The same things were measured in two ways. Each way mixes the same 4 hidden numbers, adds some noise and spreads widely along 3 directions of its own, which tell nothing about the thing.
In the rows, zero is written as 128.
Some things both ways: the first way, then the second way.
[151 123 156  95 163  51 145 139]
[124 125  99 124 173 118 199 148 138  70 103 151 145]

[ 96 125 146  71 148  98 134 117]
[130 154 139 126  95 108 137 123 126 152 156  96 160]

[110 155  99 155 107 138 129 149]
[120 149 157 117 112 114 100 130 126 163 143  98 155]

[122 123 129  91  72  90 113 133]
[151 162 135 126 133 115  99 134 123 142 113 127 144]

[103 116 134  59 131 105 111 148]
[106 134 116 125  74 133 109 122 130 138 144 102 146]

[ 82 141 159  81  78  82  72 147]
[116 139 104 117 116 141 134 138  86  89 117 142 122]

[ 57 135 131  98  95 131 103 126]
[133 165 143 125  70 116  80 116 106 184 168  86 143]

[ 75 139 159  93  34  77 107  92]
[145 153 137 131 158 123 139 149  84  97 150 135 108]

[ 86 105 159 127 198 103 197 167]
[124 150 113 137  34 114  98 132 140 114 114  98 166]

[ 60 125 111 125 194 162 150 113]
[119 141 153 115 103 127  63 116 127 202 173  94 155]

[ 86 130 155  92 141  78  91 115]
[114 114  70 119 115 141 160 121 116 109 155 138 122]

[172 119  93 104 141 126 202 133]
[105 170 161 129  87 108 143 140 105 130 119  92 144]

[146 109 119 118 141  98 174 128]
[124 139 121 121 149 132 140 148 115  83 124 137 125]

[110 133 143  50 113  84  79 138]
[105 122 115 115 142 140 133 138 115 112 125 135 135]

[109 145 107 152   6 109 118 106]
[130 137 140 123 170 135 119 154  56  75 165 137  85]

[ 63 180 138 167 118 108  83  71]
[133 150 107 113 156 136 165 119  63 120 137 142 105]

[ 55 142 157 113 104  97  81 148]
[ 93  96 109 126  98 137 132 142 131 104 190 119 140]

Other things, the second way, with their names:
<118>: [115 129 122 136 119 131 141 135  68 100 197 115  88]
<235>: [134 162  76 124  88 142 110 121 120 128  86 141 139]
<424>: [124 151  82 113 121 141 153  99 104 175 152 128 129]
<418>: [140 134 109 128  99 129 101 140 106 118 144 129 132]
<18>: [112 108 104 117 134 143 121 138 149  78 100 155 159]
<309>: [117 115  77 112 130 144 153 121  98 109 160 146 122]
<342>: [127 124 108 125 115 135 129 118 119 158 173 115 142]
<511>: [133 146 107 124  99 134  91 122 125 144 116 130 156]
<56>: [126 119 114 123 149 113 193 141  91  89 172 126 103]
<316>: [135 169 160 138 119 130  74 148  68 111 117 124 119]
<326>: [127 118  95 138  48 129  93 133 135 121 170 106 150]
<471>: [128 167 135 118 139 131  92 122 125 168 102 123 160]
<170>: [116 146  97 134  82 136 120 139  98 106 117 132 127]
<152>: [115 189 126 121  91 150 102 125  80 136  60 124 127]
<112>: [125 152 105 128  90 127 128 120 118 164 162 104 144]
<321>: [132 111 104 123 122 112 162 131 167 114 166 125 170]
<401>: [120 148 114 114 108 123 132 108 166 172 120 113 184]
<299>: [124 171 110 126 121 141 126 129  67  97  93 135 107]
<383>: [143 164 100 133  97 136 116 132  79 124 122 131 117]
<519>: [117 127  79 107 161 168 143 116  83 120 129 168 118]
<239>: [117 185 154 119 170 132 126 141  82 109  60 138 127]
<166>: [100 122 104 132  95 125 154 125 111 123 164 114 130]
<464>: [123 130 105 120 118 150 111 115  80 155 188 122 116]
<13>: [124 154 112 128  98 125 119 115 108 156 158 114 135]
<504>: [155 204 145 132 129 122  95 141  72 121  83 130 124]
<284>: [131 119 114 126 138 121 154 144 119 107 153 125 131]
<96>: [ 96 141 112  97 167 159 145 121 112 121  70 147 150]
<124>: [142 178 129 121 159 121 123 119 102 161 103 129 138]
<188>: [116 144 126 121 140 135 128 149 114  85 102 136 142]
<497>: [121 151 121 137  63 117 141 135 130 126 134 102 155]
<301>: [119 121 112 117 161 130 173 135  90  84 162 137 104]
<33>: [102 131 126 121  42 155  65 118 109 155 174  97 144]
<62>: [135 158 117 144  52 101 127 144 132 101 115  98 159]
<354>: [106  78  40 126  82 133 138 126 179  92 177 134 158]
<149>: [121 176 117 122  72 135 104 120  98 147 129 109 132]
<353>: [126 157 139 132  81 126  83 146  94 100 139 113 129]
<120>: [135 118 125 139 100 110 114 130 136 131 204 102 146]
<29>: [157 201 110 138 157 103 209 138  74 108  93 133 117]
<60>: [138 219 148 129 117 135  73 115  82 176  71 113 137]
<355>: [124 157 102 119 128 147 136 131  63  98  89 144 110]
<323>: [108 136 132 119 117 133 120 123 101 142 169 115 126]
<165>: [131  95  90 107 178 112 183 120 149 140 192 134 142]
<247>: [ 99 132 157 106 109 132 114 116 105 151 181  85 132]

Some of these things the first way, each followed by its name:
[101 161 128  67 100  92  16  95] | <424>
[ 88 154 111 190  47 123 130  99] | <118>
[ 63  98 165 109 112  90 141 157] | <326>
[101 162 140 133  86  73  42 102] | <165>
[ 86 143 153 110 219 104 111 146] | <401>
[113 141 137 123 125  95  99 158] | <235>
[ 76 129 158 103 120  93 111 148] | <170>
[116 125 125 106 122 101 109 164] | <511>
[ 68 158 132 149 117 124 121 124] | <149>
[ 41 166 113 196 131 146 103  72] | <464>
[156 157 136 112  94  59 140  69] | <29>
[155 106 137  70 133  73 127 195] | <18>
[ 94 114 175  83  87  49  51 188] | <354>
[105 137 129  61 172 121 122 132] | <152>
[ 55 160 142 132  98 103  52 123] | <342>
[ 96 167 114 163 142 128 108 141] | <471>
[113 150 133 138  55  84  97 135] | <284>
[135 136 111  70  50  92  94 130] | <299>
[ 82 135 133 138  81 105 115 139] | <418>
[127 102 157  81  93  77 170 179] | <62>
[ 54 141 131 105 147 129 118  92] | <323>
